The rows come from 4 hidden closed curves, with some noise, and rows from the same curve form a group. Each curve winds through 6 dimensions. The rows are also pushed far along 4 directions, which tell nothing about the answers.
Some rows, each with its group after it:
[-0.27 -0.34 -0.51  1.35  0.27 -0.72 -0.83  0.48 -0.13 -0.45  0.34 -1.19
  0.73  0.24 -0.01  0.24  0.48]  L
[-0.09  0.60 -1.33 -0.11 -0.80  0.57 -0.19  0.45  0.78 -0.40  0.26 -0.17
 -0.07 -0.87 -0.45  0.07  0.15]  V
[-0.76  0.57 -0.28  0.33  0.51  1.51  1.52 -0.82  1.25  0.56 -0.81 -1.67
 -1.86 -3.36 -0.55  0.30 -0.17]  N
[-0.19  0.51 -0.82  1.43 -1.20 -1.18 -0.85  0.13  0.05 -0.53 -0.29 -1.96
  0.48  0.51 -0.96  0.17  0.62]  L
[ 2.70  0.64 -0.17 -2.90 -1.22 -0.97  0.30 -1.65 -1.88 -0.42  0.19  0.60
 -0.03  1.05 -0.44 -0.03 -0.39]  M
[-0.70  0.70  0.37  0.84  1.03  0.75  0.65  0.36  0.18  0.31 -1.31 -1.38
 -2.04 -2.61 -2.81  1.13 -0.77]  N
[-0.77 -0.07  0.52  0.69  0.48  0.43  0.47 -0.51 -0.65  0.51 -0.90 -0.07
 -0.86 -1.57  0.16  0.32 -0.50]  V
[-1.70 -0.54  0.47  2.99 -0.85  0.55 -1.58 -0.12 -0.74 -0.02 -0.28  0.99
  2.46 -2.35  0.90 -0.72  0.78]  M
[ 1.77  0.06 -0.07 -2.01  1.23 -0.56  1.07 -0.52 -1.01  0.47  0.78  0.65
 -0.32 -1.21 -0.41  0.29 -0.06]  M
[ 0.57  1.43 -1.30  0.28 -1.92 -1.14  0.30  0.14 -0.19 -1.30 -0.70 -0.92
  0.03 -0.25 -2.03 -0.45  0.63]  L
[ 1.37 -0.79  1.07 -2.38  3.07  1.13  2.03 -1.36 -0.81  0.37  1.38  1.38
 -1.03 -2.16 -0.65  0.90 -0.81]  M
[ 1.13  0.41 -0.06 -0.94 -1.72 -1.74 -0.76 -0.24 -0.58 -0.07  0.13 -0.06
  0.98  2.48 -0.06  0.18  0.85]  N
[ 0.25 -0.79  1.47 -0.88  1.91  0.25  1.05 -0.43  0.67 -0.23  0.97  0.07
 -0.23  1.84 -0.15  0.67 -0.19]  M
[ 0.44  0.76 -0.41  0.11  0.01 -0.37  0.38  0.37  0.56 -0.40 -0.59 -1.07
 -0.65 -0.45 -1.63 -0.01  0.12]  N
[-3.22 -1.01  0.84  2.71  0.98  1.79  0.50  0.80  1.85  1.19 -0.92  0.60
 -0.35 -2.70  1.42  0.45  0.23]  V
[-0.04  0.61  0.22  0.20 -2.10 -0.33 -0.63  0.02  0.99  0.17 -0.36  0.13
  0.93  0.82 -0.68  0.64  0.64]  L
[-0.91 -0.03  0.55  1.42 -1.41 -0.59 -0.61 -0.40  0.19 -1.10 -0.33 -0.55
  1.14  2.19  0.12 -0.31  0.64]  V
[ 0.97  0.19 -1.56 -1.31 -1.17 -0.12  0.03  0.85 -0.74  0.24  0.55  2.19
  0.68 -2.31 -0.14  0.00  0.34]  V
[ 0.77 -0.31  0.51  0.28 -0.12 -1.55 -1.34 -0.28 -0.13 -0.74  0.91 -1.33
  1.81  3.52  0.46 -0.60  0.98]  M
[ 0.26  2.34 -0.80  0.57 -3.70 -1.26 -0.48 -0.35  1.08 -1.17 -2.19 -3.29
 -1.04  3.34 -1.28 -1.27  0.16]  N
[-1.45  0.67  0.46  2.27 -1.88 -0.32 -1.28  0.43 -0.49  0.30 -2.26  0.12
  0.39 -0.21  0.89 -1.81  0.23]  M
[-1.57  1.28 -0.95  2.65 -2.41 -0.53 -0.96  1.11  0.54 -0.69 -1.42 -0.41
  0.79 -1.54 -1.02 -0.85  1.02]  V
[ 0.07 -1.48  1.29 -0.95  2.62 -0.04  0.86  0.04  0.59 -0.12  1.46  0.60
  0.22  3.31  1.72 -0.13 -0.11]  L
[ 1.29  0.99 -0.51 -1.66 -0.98 -0.12  0.67 -1.06 -0.35 -0.44 -0.12 -0.60
 -1.10  1.03 -1.16  0.35 -0.56]  V
[-0.60 -2.04  0.74  1.74  1.12 -0.67 -1.49  0.77  1.32 -1.25  1.59 -0.46
  2.27  4.28  1.23  0.29  0.34]  N
[ 2.57  0.01 -1.33 -3.42  0.00 -0.59 -0.11  0.23 -1.70  0.20  1.64  2.26
  0.04 -0.06 -0.29  0.75 -0.23]  V
[ 0.05 -1.29  0.48  0.22  1.69  0.55  0.40 -0.36  1.31 -0.69  1.47 -0.52
  0.81  0.67  0.40  0.54  0.30]  M
[-1.46  0.35  0.86  0.92  0.20  1.18  1.06  0.24  0.62  0.61 -1.21  0.83
 -1.01 -2.86 -0.73  0.42 -0.30]  L
[-0.26  0.68  0.56  0.42 -0.42  0.71  0.49 -0.26 -0.82 -0.13 -0.83  1.41
 -0.02 -2.47 -0.66 -1.06 -0.28]  M
[-0.38 -1.40  1.41  0.10  1.68 -0.35 -0.05 -0.06  0.26  1.29  0.36  0.08
  0.29  1.41  2.19  0.34  0.22]  M
[-1.84 -2.62  1.77  0.74  3.26  2.37  1.07  0.17  0.74  0.45  1.61  3.60
  1.57 -2.38  2.09  0.24  0.01]  M
[ 0.57 -0.71 -0.18 -0.20 -0.77 -0.97 -1.76  0.92 -1.14  0.56  0.60  2.20
  1.83  0.51  1.25  0.06  0.29]  L
[-2.63 -0.84  1.91  2.36  2.43  1.69  1.14  0.31  2.52  0.59 -0.67 -1.42
 -0.96 -0.28  0.92  0.17 -0.15]  N
[ 2.00 -0.14  0.87 -2.78  2.50 -0.63  2.11 -0.67  0.56 -0.59  1.44 -0.58
 -0.99  2.01 -1.63  1.22  0.11]  N
[ 2.38  2.51 -1.09 -2.15 -3.11 -2.06 -0.24  0.09 -0.03 -0.25 -0.79 -1.14
 -0.73  1.80 -2.64 -0.10  0.45]  L
[ 2.99  0.27 -0.40 -3.93  0.08 -0.82  1.64 -1.39 -1.09 -0.39  1.39  1.53
 -0.60 -0.75 -1.53  1.41 -0.18]  N
[-0.22  0.78  1.19 -0.47  1.64 -0.32  2.22 -0.23  1.35  0.64 -1.07 -2.05
 -2.71  0.63 -1.31  0.64 -0.14]  L
[-1.92 -0.77  1.49  2.04  0.02  0.59 -1.19 -0.36  1.09 -0.09 -0.30 -1.79
  0.78  2.71  1.43 -0.20  0.40]  N
[ 1.51  1.55  0.25 -1.93  1.54 -0.82  2.74 -1.11 -0.01 -0.37 -0.88 -3.01
 -3.27  0.95 -2.20 -0.19 -0.62]  V
[ 1.45  0.18 -0.13 -0.71 -1.10 -1.74 -0.51  0.49 -0.25 -0.97  0.04  0.30
  0.04  3.52 -0.71 -0.04 -0.49]  N
[ 0.18  0.14 -0.16  0.50 -1.05 -0.73 -1.10  0.19  0.82 -0.92  0.75 -0.83
  1.39  2.19 -0.46  0.19  1.01]  L
[-1.34 -0.08  0.88  2.04  0.52  0.16 -1.13  0.69  0.26 -0.52 -0.28 -1.05
  0.48  2.65  0.57 -1.20  0.17]  V
[-1.74  0.92 -0.67  2.31 -1.08  1.03 -0.46  0.48  0.76  0.21 -1.76 -0.99
 -0.71 -2.55 -0.27 -0.88 -0.23]  L
[ 0.39  0.58 -0.24  0.22 -3.03 -0.61 -1.31  0.07 -1.60 -0.06 -1.26  2.86
  1.64 -0.34  1.16 -2.26  0.12]  M
[-1.04  0.68 -0.78  1.01 -0.18  1.48  0.96 -0.49 -0.46  0.36 -1.71 -0.86
 -2.07 -4.22 -1.20  0.23 -1.32]  L
[-0.28  0.80 -0.35 -0.31  0.62  0.97  1.67  0.07  0.78 -0.37 -0.15  0.09
 -1.06 -2.44 -1.62 -0.12  0.09]  V
[-1.10 -2.01  2.26 -0.35  4.08  1.27  1.70 -0.28  1.76  1.01  1.21  0.07
 -0.43  1.38  1.92  0.72 -0.03]  N
[-0.37  0.63 -0.03 -0.61  2.27  0.81  1.45  0.20  1.92  0.58  0.06 -3.05
 -2.80 -0.85 -2.08  1.91 -0.11]  V

New rows, each followed by its group:
[ 1.35 -0.73 -0.47 -1.77  1.81  0.07  1.03  0.18  0.09  0.48  0.65  0.86
 -1.45 -0.99  0.07  0.59 -1.05]  N
[-0.12  0.83 -1.50  1.37 -3.28 -1.02 -1.41  0.65  0.10 -0.48 -1.67 -0.49
  0.32 -0.29 -0.28 -0.68 -0.26]  N
[-0.10 -1.27  0.78 -0.49  1.84  0.18 -0.81  0.78  0.74  1.13  1.42  0.73
  0.90  1.56  1.90  0.28  0.07]  L
[ 1.27  0.86 -0.87 -0.90 -3.07 -1.08 -1.43  0.29 -0.20 -0.02  0.09  0.96
  1.19  0.46 -0.82  0.39  0.58]  L
[ 0.56  0.27 -0.53 -1.15  0.04  0.91  1.17  0.21 -1.10  1.10 -0.94  2.49
 -1.91 -5.28 -0.82  0.51 -1.48]  N
[ 0.55  1.27 -0.61 -0.42 -1.76 -0.24  2.02 -0.95 -0.07 -0.92 -1.17  0.14
 -0.81 -2.25 -1.32 -0.42  0.34]  V
[ 1.34  0.71 -1.00 -1.11  0.77 -1.06  1.69 -0.77 -0.40 -1.28 -0.21 -2.25
 -1.90  1.61 -0.89 -0.54 -0.30]  L
[ 1.35 -1.99  0.46 -1.91  1.78 -0.23  1.14 -0.05  0.56 -0.84  2.33  2.95
  1.43  1.59  1.11  0.61  0.02]  N
[-1.08 -0.66  0.24  1.79 -1.78  0.71 -2.43  0.82  0.21  0.05  0.60  2.37
  3.21 -0.65  0.96  0.16  0.82]  L
[-1.37 -0.14 -0.02  3.24 -0.67 -0.34 -1.77  0.69  1.55 -1.16 -0.64 -2.40
  0.76  2.15 -0.67 -0.08 -0.01]  N
[ 0.50  0.05 -0.85 -0.36 -0.73  0.52  0.16 -0.84 -1.30 -0.53 -0.14  1.13
  0.24 -1.00  0.87 -1.09 -0.52]  V
[-0.96  0.06  0.62  0.24  1.46  0.54  0.27  0.91  1.95  0.62 -0.11 -2.12
 -1.43  2.57  0.06  0.39  0.07]  V
[ 1.11  0.01 -0.54 -0.48 -3.84 -1.54 -2.49  0.37 -0.40 -0.30  0.89  2.65
  3.43  2.12  0.80  0.06  1.16]  L
[ 0.35  0.37 -1.00 -1.35 -1.10  0.57  0.21  0.82  0.07  0.14  0.10  2.53
 -0.17 -1.47 -0.20 -0.25 -0.21]  V
[ 0.81  1.25 -0.93 -1.09 -1.05 -0.39 -0.49  0.89 -1.00  0.32 -0.73  0.41
 -1.09 -0.10 -0.73 -0.50 -0.72]  V
[ 0.66 -0.33 -0.95 -0.83 -1.02 -0.22 -1.88  1.01 -0.12 -0.31  1.49  1.33
  1.48  2.54  0.75 -0.01  0.32]  V
[-0.18 -0.53 -0.11 -0.02  1.45 -0.03 -0.82  0.62  0.00  0.89  0.64 -1.18
 -0.37  1.17  0.39  0.70 -0.06]  V
[ 1.50 -0.83  1.74 -2.75  2.83 -0.17  1.08 -0.46  0.11  0.19  1.91  0.84
 -0.05  3.62  0.80  0.26  0.21]  N
[-0.16 -1.39  0.96 -0.01  1.82 -0.16  1.05  0.01  0.07 -0.92  1.56  1.04
  0.99  1.47  0.92 -0.02  0.36]  L
[ 0.82  0.32  0.74 -1.58  0.66  0.18 -0.10 -0.39 -1.17  0.27  1.08  1.30
  0.72  0.43 -0.28 -0.36  0.50]  N
[-1.03 -0.47  0.26  1.31  0.28  0.14 -0.73  0.43  0.16  0.97 -0.68 -0.96
 -0.61 -1.01  0.17  0.80 -0.53]  N
[ 0.09 -0.99  0.86  0.32 -0.15 -1.20 -0.23  0.57  0.89 -0.85  0.66  1.10
  1.50  3.74  0.95  0.03  0.58]  N
[ 0.75  1.14 -0.53 -0.54 -1.28 -0.94  0.83 -0.07 -0.13  0.32 -1.51 -0.43
 -1.77 -1.13 -1.69  0.58 -0.34]  N
[ 0.23  1.82 -1.07  0.48 -2.77 -0.74 -1.45  0.74  0.32  0.06 -1.32 -0.99
 -0.02 -0.15 -1.44 -0.71  0.16]  L
[-0.36 -0.82  0.94  0.25  1.14  0.53  0.81 -1.30  0.41  0.52  0.22 -0.86
 -0.23 -0.40  0.55  0.92 -0.05]  M
[-0.67  0.66 -0.51  1.42 -2.76 -1.31 -2.56  1.58 -1.07 -0.11 -0.78  1.27
  1.66  1.10 -0.43 -0.53  0.84]  V
[ 0.27 -0.50 -0.71 -0.02 -0.28 -0.37 -0.07  0.62  0.93  0.13  0.46  0.12
  0.26  0.22  0.39  0.43  0.10]  M
[ 0.40 -0.78 -0.31  0.34 -0.96 -0.03 -1.29 -0.78 -0.82 -0.30  0.61  0.48
  1.66 -0.09  1.30  0.02  0.05]  M
[ 0.32 -0.22  0.40 -0.05  1.52 -0.10  1.47 -1.29 -0.01 -0.20 -0.10 -2.20
 -1.01  0.20  0.05  0.07 -0.33]  V
[ 0.84  0.15 -0.16 -0.65 -0.80 -0.11 -0.45 -0.08 -1.29 -0.27  0.19  2.33
  1.52 -0.35  0.79 -1.60 -0.11]  M
[-0.99  0.64 -0.20  1.52  0.13  0.25  0.60 -0.31 -0.05 -0.65 -0.75 -1.73
 -0.98 -1.88 -2.08  0.75 -0.06]  L
[-1.80 -0.50  0.71  1.83  1.11  1.00 -0.38  1.07  1.75  0.78 -0.57 -0.76
 -0.86 -0.21  0.01  0.72 -0.62]  M
[ 1.69  0.51 -0.53 -2.13 -0.07 -0.34  1.47 -0.85  0.44  0.07  0.10 -0.51
 -1.27  0.09 -0.34  0.27 -0.04]  N
[ 0.06  0.11  1.70 -0.68  1.61 -0.17  0.34 -0.80  0.37  0.07  0.86 -1.41
  0.07  2.43 -0.45  0.56  0.97]  N
[ 0.42 -0.02  0.82 -0.80  1.20 -0.15 -0.53  0.24 -0.23  0.28  0.63  0.06
  0.05  1.84  0.36 -0.62  0.00]  N
[-1.30 -0.87  1.55  0.75  2.28  1.60 -0.50  0.30  1.30  1.46  0.42 -0.42
 -0.52 -1.07 -0.07  1.49 -0.57]  L
[ 0.39  0.30  1.23 -1.55  2.01  0.66  2.08 -0.74  1.18  0.74 -0.02 -0.92
 -2.16 -0.78 -1.64  1.78 -0.36]  L
[-2.19 -0.22  1.01  3.53 -1.46 -0.25 -2.70  1.08 -0.10 -0.19 -1.14  0.13
  2.34  1.98  1.62 -2.15  0.52]  M
[ 0.21 -0.55 -0.84  1.02 -0.82 -0.18 -1.69  0.17  0.08 -1.13  0.57 -0.63
  1.30  1.04 -0.21  0.15 -0.16]  N
[-3.23  0.30  0.35  3.81 -1.88  0.20 -0.96  0.81  0.47  0.59 -2.42 -0.77
  0.16 -2.01  0.15  0.17  0.48]  V
[-0.63 -0.57 -0.99  1.46 -2.05 -0.47 -0.96  0.40 -0.32 -1.28  0.25  1.45
  2.24  0.65  1.64 -1.42  0.73]  L
[ 0.79 -1.30 -0.91  0.02 -1.22  0.04 -1.10  0.67 -0.62 -0.85  0.73  3.39
  1.64 -0.21  1.54 -0.52 -0.97]  N
[ 0.70 -2.45 -0.05 -0.71  1.82  0.23  0.27  0.09  0.46  0.26  1.86  1.83
  0.88  0.14  2.36  0.88 -0.47]  N
[-2.08 -0.43  0.98  2.88  0.76  1.39 -0.92  0.07  0.44  0.42 -0.88 -0.41
  0.66 -1.53  1.13 -1.12 -0.14]  M
[ 0.74  0.57 -0.02 -0.03  0.62 -1.24  0.24 -0.17 -0.27 -1.10  0.34 -2.24
 -0.50  2.15 -1.95  0.28  0.39]  L
[ 0.92  0.13  0.09 -1.15 -0.25 -0.68 -0.26  0.16 -0.18 -0.25  0.80  1.15
  1.29  1.79  0.44 -0.79  0.96]  N
[ 1.06  1.41 -0.22 -1.21 -1.95 -0.17  1.71 -1.43 -0.49 -0.37 -1.28  0.10
 -0.96 -1.76 -1.06 -0.77  0.07]  M
[ 0.93  0.47 -0.03 -2.05  0.81  0.59  2.01 -0.12  0.92  0.99  0.19  0.59
 -1.50 -3.16 -1.63  1.18 -0.08]  L
[-0.75  1.13 -0.54  1.84 -1.12 -0.20 -0.71  0.43 -0.56 -0.79 -1.02 -0.96
  0.00 -1.35 -2.27 -0.22 -0.06]  L
[-0.98 -1.02 -0.06  0.75  0.91  2.51  1.31 -0.73 -0.66  0.17 -0.20  2.97
  0.06 -5.77  1.19 -0.72 -1.01]  V
[ 0.04  0.89 -1.81  0.43 -2.24 -0.09  1.09 -0.32 -0.61 -1.03 -0.69  1.26
  0.38 -4.09 -1.24 -0.33  0.29]  L
[ 0.45  1.03 -0.36 -0.38  0.55 -1.15  2.16 -0.55  0.20 -0.94 -0.76 -2.63
 -2.11  0.31 -1.94  0.21  0.00]  L
[ 0.40 -1.00 -0.13  0.13  1.88  0.19 -0.56 -0.41  0.73 -0.45  1.09 -2.53
 -0.55  1.46 -0.09  1.01 -0.59]  N
[-1.02 -0.41  1.38  0.58  0.35  0.34 -0.25  0.57 -0.16  0.60 -0.37  1.61
  0.66  0.38  0.73 -0.70  0.38]  N
[ 0.16  0.96 -0.56 -0.12 -1.28 -0.08 -0.69  0.41 -0.05  0.14 -0.91 -0.80
 -1.16  1.69  0.13 -0.96 -0.47]  V
[-0.71 -1.05  1.16  1.36  1.33 -0.14 -0.58  0.08  0.95 -0.66  0.72 -1.06
  0.88  1.65 -0.49  1.05  0.41]  N
[ 0.12  0.02  0.70 -0.37  0.93 -0.14  0.38  0.67  0.09  0.54 -0.13  0.86
 -0.65 -0.16 -0.56  0.46 -0.44]  M
[ 0.28 -0.17  0.35  0.22 -0.99 -0.36 -1.27  0.67 -1.05 -0.20  0.04  2.36
  1.79  0.85  1.19 -1.60  0.18]  M
[-1.18  0.17  1.10  0.21  1.55  1.57  1.37 -0.81  0.28  0.79 -0.15  0.03
 -0.65 -3.04 -0.77  0.87  0.39]  N
[ 0.40  0.26  0.26 -0.56 -0.83 -0.34  0.19 -0.32 -0.29 -1.05  0.22  0.86
  0.62  1.99  0.01 -0.98  0.23]  V
[ 1.04  0.58 -0.52 -1.59  1.52 -0.02  0.06  0.29  0.54  0.24  0.69 -2.41
 -1.76  2.85 -0.43 -0.09 -0.58]  V
